Every row belongs to one group in each of 4 separate groupings. Each group adds its own fixed numbers to the row, and there is some noise. The rows also spread widely along 13 directions, which tell nothing about the answers.
Some rows, each with its group in each grouping after it:
|   5 | -50 |  23 | -39 | -22 | -38 |   2 |  18 | -27 | -13 | -18 |  41 |  -7 |  44 |   9 |  28 |   7 |   1 |  -3 | -17 |   9 |  12 |  30 |   7 |  26 |  14 | : R Q571 L (1)
|   7 |   3 |   6 |  18 |   6 |  -7 |  27 | -54 |  -5 |  34 |  17 |  15 | -36 |  39 |  41 |  26 | -23 | -35 | -49 |   7 |  34 | -49 |   8 | -20 |  16 |  -3 | : E Q351 N (0)
|  46 |  -9 |  14 | -19 | -20 | -15 |   4 |   5 | -37 | -20 | -26 |   5 |   6 |  12 | -18 |  13 | -20 |  39 |   9 |  22 | -22 |  13 |  -2 |  35 |  -3 |  -6 | : E Q488 U (2)
|  40 | -19 | -38 | -30 |   1 |   7 | -23 | -21 | -21 |  11 | -10 |  24 | -42 |  50 |  13 | -15 |  29 |  16 | -33 |   2 | -13 | -17 | -18 |  10 | -11 | -31 | : X Q488 L (0)
|  -2 | -21 |   9 |   4 |   7 |  -8 |  15 | -25 | -11 | -28 |   2 |  -5 |  -7 |   9 | -11 | -11 |  14 | -15 | -23 | -13 |  16 |  12 |  19 | -19 |  27 |  32 | : R Q351 N (2)
|   9 | -35 |   0 |   2 |   3 | -51 |   7 |  58 | -17 |  -6 | -11 |  12 | -12 |  30 | -13 |  -2 |  28 |  25 |   3 | -35 |  27 |  -1 |  16 |  -4 |  29 |  30 | : K Q571 U (1)
| -23 |   7 |  29 |  -9 | -25 | -23 |   2 |   2 |  21 |   6 |   4 |  23 | -36 |  12 |  -5 |  35 | -36 |  -7 |  21 |  -8 | -35 | -16 |  23 |  32 | -42 | -11 | : K Q351 L (1)
|   8 |  -8 |  25 | -39 | -18 |  -7 |  10 | -31 |   1 |  -3 |  -2 |  33 | -69 |  -2 |  20 |  18 | -12 |  25 | -34 |   4 | -40 | -13 |  24 |  10 | -23 |  19 | : X Q351 U (1)
|   6 |  28 | -24 |  10 |   2 |  20 |   3 |  67 |  40 |  35 | -24 | -36 |  20 | -44 |  23 | -20 |  15 |  37 |  38 |   6 |  12 | -13 |  -8 |   4 |  47 |  44 | : E Q488 L (0)
|  78 |   8 |  12 |  15 |   3 | -19 |   3 |  36 | -18 |  -3 | -48 |  14 | -26 |  19 | -22 |  22 |  11 | -28 | -35 |   5 |  11 |  -7 |   2 |  20 |  24 |  -8 | : K Q571 N (2)
|  -9 |  -2 |  17 | -37 | -16 |  13 | -12 | -32 |  10 | -27 | -16 |  35 |  -1 |   4 |   0 |   4 | -12 | -20 |  29 |  -2 | -45 |  11 |  19 |  31 | -22 | -14 | : X Q571 N (2)
| -36 | -15 | -30 | -54 | -13 |  -9 |  -4 |  15 |  40 | -21 |  25 |  -3 | -32 |  17 |  24 | -52 |  -7 |  61 |   1 |  -6 | -39 |   5 |  26 |  10 | -12 |  14 | : E Q571 N (0)
|  39 | -14 | -36 | -40 |   0 |   2 | -29 |  39 |   1 |  19 | -13 |  10 | -39 |  36 |  13 | -22 |  46 |  40 | -40 | -12 |  -8 |   3 |  -6 |  -3 |  11 |   5 | : X Q571 U (1)
| -33 |  14 | -15 | -31 | -27 |  26 | -47 |  17 |  33 |  23 |  -3 |  -8 |  40 |  22 |  -3 |  -4 |   1 |  11 |  64 |  -4 | -32 |  28 |  -4 |  26 | -21 | -27 | : X Q571 U (1)
|  17 |   7 |  23 | -44 | -15 |  -1 |   1 |  12 |  -9 |  34 | -15 |  35 |   1 |  15 |  -7 |  46 | -14 | -26 |  -8 |   9 | -23 |   5 |   8 |   2 | -20 |   8 | : E Q488 L (0)
|   2 |   5 | -15 |  10 |  11 | -16 |  26 | -12 |  -8 | -18 |   5 | -12 |  30 |  49 |  15 | -16 | -31 | -50 |  -2 |  20 |  25 |   3 |  13 |   1 |  51 |   6 | : R Q488 N (0)
|  15 | -17 |   2 | -20 |  21 |  18 |  -8 | -19 | -11 | -23 | -48 |  -1 |  25 | -10 |  -8 | -38 |  46 |  -9 |   5 |  14 |   5 |  33 | -10 |  -3 |  46 |  34 | : E Q351 N (0)
|  40 |   4 | -32 | -33 |  12 |   2 |   8 |  22 | -20 | -11 |   0 |   8 |  28 |  39 |  -4 | -13 | -12 | -14 |   4 |   4 |  -4 |   9 | -10 |   3 |  17 |   3 | : E Q488 N (1)
|  21 |   0 |  12 |  22 | -13 | -42 |  48 |  -5 | -40 | -11 |  37 |   6 | -11 |  35 | -16 |  36 | -61 |  11 |   6 |  -7 |   6 | -29 |  14 |  10 | -16 |  -7 | : K Q351 U (2)
|  14 |  -1 |  -8 | -19 |  -3 | -16 |   0 |  37 |  11 | -17 | -14 |  13 | -10 |  23 |  11 |  -8 |  -3 | -11 |   8 |  -8 |  -6 |   5 |  24 |  15 |  25 |  13 | : R Q488 U (1)
|  10 |   7 |  -7 |  11 |   9 | -17 | -12 |   4 |  19 | -27 | -41 |   8 | -35 |  -1 |  12 | -34 |   0 |  26 |  27 |  12 | -22 | -19 |  -6 |  50 |   7 | -12 | : E Q571 U (2)
| -11 |   4 | -13 | -13 |  21 |  -6 |  -3 |  14 |  -2 |   2 | -14 |  47 |   8 |   8 |  -5 |  -3 |   6 | -14 |  60 | -27 | -11 | -15 | -12 |   5 | -14 |   8 | : E Q488 U (2)
|   8 |  23 |  12 | -21 |   3 | -10 | -16 |  38 |   6 |  23 | -50 |  26 |  -2 |   0 | -27 |   7 |   1 |  -7 |  30 |  27 | -54 |  16 | -26 |  38 | -29 |   3 | : K Q571 L (0)
|  -5 |   0 |  16 | -37 | -18 |   1 | -28 |  14 |  31 |  28 | -28 |   4 | -14 |  22 |  14 |   6 |  11 |  -4 | -35 |  15 |  -8 |  22 |  18 |  -2 |  16 |  11 | : E Q571 N (2)
|  52 | -15 |  25 |  -1 | -27 |  33 |   9 | -25 | -38 |   4 |  -4 |  16 |  12 |  -2 |   2 |  49 |   6 |  -2 |   0 | -23 |  23 |  -7 |  15 |  -5 |  15 |  -9 | : R Q571 U (2)
|  10 |   7 |  -3 |  -5 |  17 | -10 |  21 |  -5 | -11 |  -9 |   3 |  34 | -18 |  23 |  -8 |   1 | -10 | -28 |   8 | -11 | -16 | -18 |  -5 |   4 | -21 |   4 | : K Q571 N (1)
|  15 | -13 | -36 | -31 | -39 |  29 |  -2 |  -7 |   9 | -19 |  60 | -34 |   9 |  24 |  15 | -14 | -19 |  45 |  -1 | -28 |  -3 |  -1 |  39 |   1 |  -1 | -26 | : X Q351 N (0)
| -29 | -37 |  12 |   1 | -12 | -36 |   9 | -39 | -21 |  -3 | -26 |  28 | -13 |  34 |  42 |   6 | -14 |  21 |  25 |  16 |  16 | -18 |   0 |  24 |  30 |   8 | : X Q488 L (1)
|   3 |  41 |  -6 |  34 |  24 |   9 |  26 | -23 |   7 | -10 |   6 | -31 |  16 |   3 | -10 | -24 | -23 | -48 |  -5 |  20 |   1 |   5 |  -3 |  -8 |  20 |  19 | : R Q488 U (2)
|  24 |  17 |   6 | -22 |  -8 |  24 |  21 | -18 |   9 |  -5 |   8 | -13 | -11 | -18 |   9 |  -1 | -16 |  -5 | -18 |   8 | -16 |  -3 |  14 |  -2 |   9 |  18 | : E Q351 L (0)
| -24 | -21 |   0 |  34 |   4 | -22 |  -3 | -41 | -18 |  17 |  21 | -30 | -22 |  36 | -33 |  -5 |  26 |  16 | -50 | -11 |  28 |  -1 |  -4 | -33 | -12 |   6 | : R Q351 N (2)

New rows, each followed by its group in each grouping:
|  34 | -20 |   9 | -26 | -30 |  12 |  14 | -16 | -33 | -40 | -11 |  32 |  17 | -15 |  12 |  20 | -29 |  43 |  80 |  -7 | -28 | -14 |  12 |  55 |  -1 | -19 | : X Q351 U (0)
|  31 | -10 |  23 |  -1 | -24 |  24 |  15 | -22 | -21 | -10 | -16 | -16 |  17 | -26 |  14 |  10 |   0 |  46 |  11 |   8 |  15 |   3 |   7 |   7 |  34 |  15 | : E Q571 U (2)
|  26 |  12 |  16 | -18 |  -3 |  26 |  24 |  -1 |  -9 |  -2 |   2 |  -3 |  23 | -32 | -12 |  18 |  -8 |   0 |   4 |  -2 |  -3 |  10 |   7 | -18 |  12 |  41 | : E Q351 N (2)
|  -3 |  25 |   3 |  22 |   9 |   3 |  -9 |   2 |  27 |  45 | -36 |  -8 | -31 | -17 |   8 |   2 |  18 |  -1 |  -6 |  16 |  -2 | -26 | -15 |   9 |  -1 |  10 | : E Q488 L (0)
|  -6 | -12 |  39 | -38 | -14 | -12 |  20 | -14 |  -4 |  -6 | -34 |  26 |  -9 | -11 |  23 |  17 | -16 |  -1 |   1 |  25 | -16 |  13 |  19 |  11 |  26 |  46 | : E Q488 L (1)
|  18 |  -4 | -26 |  28 |  31 | -29 |  10 |  43 |   0 | -14 | -30 |  31 | -34 |  -8 |  17 | -21 |  12 |  31 |  57 | -17 |   7 | -53 | -14 |  35 |  20 |  13 | : R Q351 U (0)
| -34 |  25 |  15 |  15 | -16 | -21 | -21 |  33 |  61 |   9 |  -4 | -15 |  -8 |  26 |  -5 |  11 | -18 | -58 |  -4 | -11 |   2 |   3 |  47 |  15 |   7 | -12 | : R Q571 N (2)
|   9 |   4 | -17 |  -7 | -26 | -18 |   0 |  51 |  11 |  12 |  40 | -16 |  22 |  54 |  -8 |  26 | -36 | -24 |  -7 | -24 |  19 |   3 |  40 |  -7 |  10 | -15 | : R Q488 N (2)
|  10 |   5 |  -3 |   2 |  -8 |  11 |   5 |  -1 |  15 | -29 | -24 | -33 |  18 |   1 |  18 | -27 |  -8 |  -6 |   2 |  24 |   9 |  21 |  18 |  17 |  57 |  20 | : R Q488 N (1)
|  13 |  14 |   9 |  31 |  19 |  -9 |  17 | -18 | -10 |  15 | -13 |   3 | -25 |   6 |   5 |   9 |  -1 | -17 | -14 |   9 |  16 | -23 | -10 |  -4 |  16 |  20 | : R Q351 U (1)
|  -3 |  -8 |  12 | -29 | -46 |  24 | -23 |  22 |  12 |  17 |   7 | -42 |  49 |   3 | -17 |  19 |  10 |  19 |   6 | -13 |  12 |  45 |  30 | -14 |  17 |   6 | : E Q488 L (2)
|  12 |   1 |  15 |   9 |  23 |   4 |  21 | -65 | -31 | -19 | -35 |  29 |   5 |  20 |  11 |  -2 |  -7 | -61 | -10 |  31 |   8 |   1 | -14 |   1 |  31 |  15 | : R Q488 N (2)
|   5 | -13 |  17 |   4 | -12 |   3 |  13 | -49 |  -8 | -37 | -24 |   6 | -21 | -20 |  19 | -14 |  -8 |  41 |  24 |  10 | -17 | -11 |   6 |  34 |  12 |   6 | : X Q571 U (2)
|  24 |   1 |  -9 |   2 |  13 |  -8 |  19 | -23 | -14 | -13 |   1 |  -3 | -20 |  19 |   6 | -14 |   2 | -11 | -23 |   4 |   2 | -11 |   5 |  -1 |  19 |  11 | : X Q351 U (0)
| -21 |   8 | -14 |  10 |  17 | -13 |  26 | -53 |  -7 |  -9 |  43 |   5 | -54 |  37 |  -5 | -27 | -14 |  15 | -23 |  -9 | -25 | -29 | -13 | -11 | -50 |  -4 | : K Q571 U (1)
|  19 | -12 |  16 |  48 |   4 | -31 |  14 | -30 | -28 |  -7 |  15 | -28 | -25 |  47 | -37 |   6 |  20 | -24 | -56 | -26 |  35 |  -6 |  14 | -16 |   0 | -14 | : K Q571 U (1)
|   1 | -27 |  -8 | -40 | -28 |   2 | -12 |  19 |  -6 |  -1 |   0 |  21 |  10 |  20 |  12 |  14 |   2 |  21 |  28 | -24 |  -4 |   4 |  20 |   8 |  10 |  -1 | : X Q488 L (2)
|  -9 |   2 |  -3 | -17 |   2 |  30 | -39 |  21 |  32 |  31 | -18 |  -8 |   0 | -11 | -25 |  -3 |  63 | -16 | -18 | -34 |   6 |  23 |  11 | -33 |  -3 |  22 | : E Q488 N (2)
|   9 |  27 |  21 |  12 |  -1 | -37 |   6 |  70 |  26 |  17 | -27 |  -4 |  -5 |  -8 | -17 |  29 | -21 | -26 |  11 |  -2 |   2 |  -7 |  20 |  18 |  18 |  23 | : E Q351 L (2)
|   8 | -43 | -25 |  -3 |  20 |   5 |   1 | -44 | -30 | -36 |  -5 |   1 | -26 |  22 | -13 | -55 |  61 |  22 | -34 | -24 |  17 |   7 |  -7 | -30 |  16 |  17 | : K Q488 N (2)
|  39 |  -2 |  19 |  -7 | -12 |  24 | -13 | -22 |  -7 | -26 | -32 |   4 | -23 | -19 | -28 |   6 |  21 |   2 | -11 |   4 | -31 |  13 |  10 |  28 | -22 |  -7 | : R Q488 N (1)
| -16 |   4 |  20 |  33 |  11 | -12 |  33 | -16 |  -1 |  -4 | -25 |  -6 | -31 | -36 |  -2 |  -9 |   9 |  24 |  10 |  10 |  -3 | -21 | -11 |   7 |   6 |  48 | : K Q488 L (1)
| -15 |  -8 |   3 |  -4 |  -5 |   4 | -19 | -27 |  11 |  12 | -24 |  -5 | -47 |   6 |  11 | -27 |  33 |  52 | -18 |  14 | -17 |  -3 | -15 |   8 | -11 |   6 | : K Q571 U (1)
|  13 |   0 |   0 |  13 |  -3 | -25 |  -4 | -17 |  13 | -20 | -31 | -24 | -42 |  29 |  18 | -28 |  -2 |  10 | -39 |  34 |  -7 |  -3 |   4 |  35 |  30 |  -6 | : X Q571 L (1)
| -15 |  11 |   8 | -25 | -33 |  13 |  13 |  -4 |   4 |  30 |  24 |  17 |  35 |  14 |  30 |  44 | -51 |  -2 |  51 |  -3 |  -3 | -14 |  21 |   6 |  -4 |  -9 | : E Q488 U (0)
| -62 |  -4 |  37 |   5 | -43 | -52 |  10 |  14 |  10 |  26 |  25 |   1 |   6 |  38 |  -9 |  52 | -60 |  16 |  36 |  -3 | -12 |  -5 |  25 |  23 | -35 |  -8 | : K Q571 L (1)
|  -5 |  -7 |  11 | -18 |  -9 |  -7 | -10 |  12 |  14 |  10 | -21 |  -8 |  -8 |  15 |   2 | -11 |  20 |  -2 | -17 |   5 |   1 |  25 |  18 |  -5 |  30 |  22 | : K Q351 U (0)
|   2 |  15 | -10 |  -6 | -19 |  32 |   0 | -55 |  19 | -26 |  27 | -25 | -12 |   8 |   6 | -20 | -21 |   9 |  -9 |   1 | -26 |  -2 |  16 |  15 | -20 | -28 | : X Q571 N (2)
| -28 | -23 |  -2 | -31 | -17 | -14 |  16 | -40 | -21 | -11 |  46 |  -5 |  13 |  63 |  -4 | -15 | -19 |   6 | -16 |  -4 |  -6 |  25 |  19 | -21 |  -4 |   0 | : K Q571 U (0)
|  -1 | -26 |  24 | -30 | -21 | -12 |   4 | -27 | -20 |   6 |  -2 |   5 | -22 |  36 |  -4 |   8 |  11 |   7 | -50 |   2 |   1 |  25 |  21 | -20 |   9 |  21 | : K Q488 U (1)
| -11 | -16 | -15 | -54 |  11 | -37 |   4 |  14 | -10 | -17 |  14 |  40 | -18 |  53 |  -9 | -18 |  -3 | -18 | -20 | -16 | -28 |  18 |  21 | -15 |  -6 |  26 | : X Q488 U (2)
|  11 |   6 | -31 | -36 | -11 |  -2 |  -7 |   7 |   9 |   3 |   5 |  -4 | -15 |  48 |  28 | -32 | -21 |  31 | -17 |  33 | -27 |   8 |  -2 |  17 |   9 | -10 | : R Q571 U (0)
|  -7 |   6 |  29 |  -9 | -14 |   7 |  -3 | -31 |  11 |  12 |  -7 |  -4 |  -8 |  22 |   4 |  18 |  -3 | -46 | -37 |  11 |   1 |  20 |  29 | -11 |  13 |  12 | : R Q488 U (1)
| -12 | -16 |  25 |  -1 |  -6 | -13 |  25 |   7 |  -7 | -19 | -12 |   5 |   8 | -16 |   3 |   6 |   2 |   4 |  22 | -16 |  12 |   6 |  27 |  -4 |  32 |  53 | : R Q488 U (1)
| -10 | -14 |  42 | -13 | -19 |   0 |  -5 |   0 |  17 |   0 | -37 |  15 | -16 | -21 |   3 |  23 |  20 | -16 | -13 |  -6 |   2 |  16 |  39 |  -5 |  25 |  40 | : R Q488 N (2)
|  28 |   5 |  20 |  -4 |  -7 |  -1 |  34 |  29 |  -2 | -27 |   0 |  -4 |  -1 | -49 | -23 |  17 |  -1 |  13 |  16 | -25 | -17 |  -5 |  34 |  10 |   2 |  37 | : X Q571 N (0)
|  59 |  19 |  -9 | -39 |  10 |   5 |   9 |  22 |   9 | -26 | -18 |  12 | -23 |  31 |   4 | -22 |   2 | -59 | -59 |  11 | -18 |  18 |  20 |   0 |  33 |  14 | : K Q571 N (1)
|  53 |  -4 | -16 | -26 | -12 |   3 |  10 |  -6 | -17 |   9 |   5 | -20 | -19 |  43 |  23 |  -5 |  -6 |   1 | -75 |  23 |  16 |   8 |   8 | -18 |  48 |  13 | : X Q351 L (2)
|  29 |  -1 |  30 |  15 |  -5 | -42 |  21 |   1 | -26 |  -4 | -35 |  -9 | -12 |  22 |  -5 |  16 | -18 |   5 | -32 |  43 |   2 |  11 |   9 |  20 |  35 |  19 | : R Q571 U (0)
|  28 |  12 |  23 | -14 | -15 | -19 |  24 |  39 | -11 |   5 |  -8 |   1 |   7 |   5 |  -6 |  28 | -30 |  -1 | -11 |  17 |  -6 |  15 |  19 |   1 |  23 |  34 | : R Q571 U (2)
| -25 |   4 |  10 |  60 |  13 | -53 |   8 | -17 |  22 | -12 |  -3 | -15 | -39 |  33 |   3 |  -3 | -10 | -55 | -20 | -14 |  33 | -33 |  29 |  11 |  28 |  -6 | : X Q351 L (2)
|   8 |  -1 |   7 | -23 | -20 |  39 | -39 |  -7 |   6 |  37 | -40 |  31 |  10 |   9 |  16 |  16 |  26 |   9 |  34 |   3 |  -6 |   3 | -19 |  15 |   2 | -22 | : K Q571 U (2)
|   2 | -18 | -30 | -16 |   3 | -15 |   1 |  24 |  12 | -11 |  -2 | -14 | -31 |  26 |  24 | -48 |  17 |  42 | -42 |   6 |  10 |   6 |  10 | -13 |  44 |  34 | : R Q571 N (2)
| -45 |   2 |  19 | -11 |  13 |   8 | -41 | -23 |  39 |   9 | -64 |   7 |   3 |  -4 |   2 | -28 |  46 | -36 |  11 |  21 | -16 |  29 |  -3 |  13 |  15 |  13 | : E Q571 N (0)
|  26 |  12 | -38 | -24 | -12 |  16 |  15 |  48 |  -5 | -18 |  38 |   5 |  32 |   7 | -14 |  -3 | -39 |  31 |  75 | -26 | -27 | -11 |  -4 |  25 | -24 | -11 | : K Q351 N (1)
|  26 | -31 | -12 | -27 |  13 | -25 |   6 |  39 | -45 |  31 | -30 |  17 |  25 |  25 |   1 |   5 |  23 |  45 |   9 |  16 |  22 |   7 | -30 | -15 |  41 |  41 | : E Q351 N (0)
|   1 |  17 | -23 |  14 |   3 | -10 | -22 |  -1 |   8 |   7 | -26 |   3 |  -7 |  31 |   6 | -14 | -14 |   6 |  36 |  19 | -20 | -14 | -23 |  50 |  -9 | -35 | : X Q488 U (1)
|  40 |   4 | -21 |  51 |  31 | -23 |  21 | -23 | -30 | -31 | -19 |   3 | -55 |   7 | -21 | -30 |   3 |  33 |  -1 |   8 |  -5 | -47 | -39 |  33 | -17 | -13 | : K Q351 N (2)
| -11 |   4 |  -1 |  26 |   5 |  12 |  10 |  25 |  20 |  28 | -15 | -27 | -14 | -32 |  12 | -14 |  41 |  36 |   4 | -15 |  25 | -16 |  -8 | -20 |  31 |  49 | : K Q571 L (1)
|  22 |  32 |   9 |   3 |   5 |   1 | -14 |  11 |  35 |  -7 | -23 |  45 | -68 |  -5 |  -9 |   9 |  -1 | -30 |  18 | -23 | -51 | -39 |  10 |  48 | -55 | -32 | : K Q571 U (1)
|  -9 | -29 |   5 | -19 | -26 | -13 |   0 | -14 | -19 |  10 |  16 |  -5 |  -4 |  20 | -16 |  16 |   5 |  40 | -12 |  -9 |  -8 |   8 |  18 |  -5 | -20 |   2 | : X Q488 N (0)
| -50 | -12 |   5 |  -3 |  -6 | -21 | -11 |  -3 |  32 | -10 |  -5 |   8 |  -3 |  27 |   7 | -17 |  -4 | -23 |  33 | -11 |  -2 |   3 |  28 |  16 |   9 |  -2 | : K Q351 N (0)
|  10 |  -7 |  11 | -15 |  -6 |   3 | -29 |   6 |  13 |  -6 | -27 |   7 | -14 |   6 | -26 |   6 |  34 | -31 | -18 | -24 | -11 |  18 |  29 |   6 |  -3 |  -3 | : X Q488 N (2)
| -35 | -13 |  21 |  -4 | -11 |   6 | -16 | -22 |  21 |   9 | -18 |   7 | -24 |  -5 |  12 |   2 |  27 |   3 |   1 | -14 |   2 |   2 |  22 |  -3 |   7 |  20 | : R Q488 U (1)
|  17 |   3 | -16 | -12 |  -7 |  17 |   6 | -22 |  -7 | -18 |  -6 |  -5 |   1 |   2 |  11 | -19 | -12 |  24 |  10 |  17 | -15 |  -2 |  -3 |  19 |  10 |  -2 | : X Q488 N (2)
|  13 |   6 | -17 |   4 | -30 |  26 | -31 |  17 |  16 |  -8 |  34 | -39 |  15 |   4 | -54 |   9 |   9 |  22 |  30 | -46 | -19 |   6 |  25 |  22 | -54 | -52 | : R Q351 N (0)
|  33 |  26 | -43 |  20 |  26 |   7 |  30 |   9 |  -4 | -21 |  -4 | -15 |  16 |   1 |  23 | -42 | -27 |   8 |  35 |  17 |  10 | -30 | -28 |  16 |  41 |  11 | : E Q488 L (2)
|  18 |  35 |  19 |   7 |  -4 |  14 |  25 |  -1 |  12 | -10 |   4 | -34 |  -1 | -38 | -31 |   5 | -13 | -17 | -25 |   5 | -25 |  13 |  22 |  -8 |  -5 |  35 | : X Q488 N (2)
| -10 |  -2 |   3 | -19 |  -7 |  20 |  15 | -23 | -12 | -26 |  20 |   1 |  35 |  -5 | -22 |  -6 |  -7 |   0 |  40 | -25 | -17 |  13 |   3 |  -5 | -17 |  10 | : E Q571 L (2)
|  -6 |  22 |  -3 | -14 |  18 |  21 |  -4 |  -1 |   8 |  -1 | -26 |  13 |  34 |  -8 |  -1 | -20 |   4 | -24 |  46 |   5 | -16 |  16 | -16 |   6 |  12 |  18 | : E Q571 U (2)
|   0 | -53 |  19 |  16 | -37 | -11 | -12 | -29 |  -5 |  -8 |   4 | -31 | -35 |   8 |   0 |  12 |  46 |  57 | -41 | -39 |  37 | -11 |  45 |  -5 |  15 |  -8 | : X Q571 N (0)
|  56 |  15 |  -3 |  26 |  37 |  24 |  18 | -28 |  -1 | -65 | -39 |   0 | -17 | -30 |   0 | -42 |  37 | -55 |  -1 | -18 |   5 | -16 |  14 |  17 |  44 |  12 | : X Q571 U (0)
| -34 | -22 |   4 |  12 |   9 | -45 | -11 |   8 |   2 | -11 |  -2 |   3 | -28 |  20 | -36 | -17 |  31 |  23 |  11 | -29 | -12 |   1 |  12 |   6 | -28 |   6 | : R Q571 U (0)
|  -3 |  32 | -19 |  16 |   1 |  46 |  -8 | -13 |  29 |  21 |  11 | -27 |  14 | -19 |  10 | -12 |   6 |  -2 |  25 | -12 |  10 | -12 |  -7 | -11 |   7 |   1 | : E Q351 U (2)
|  10 |  -4 |  26 | -10 |  -6 | -13 |   2 |  12 |   1 |  34 | -21 |  13 | -30 |   2 | -10 |  28 |  16 |   0 | -31 |   5 |  -2 |  -2 |   9 |  -9 |   1 |  24 | : K Q351 N (0)
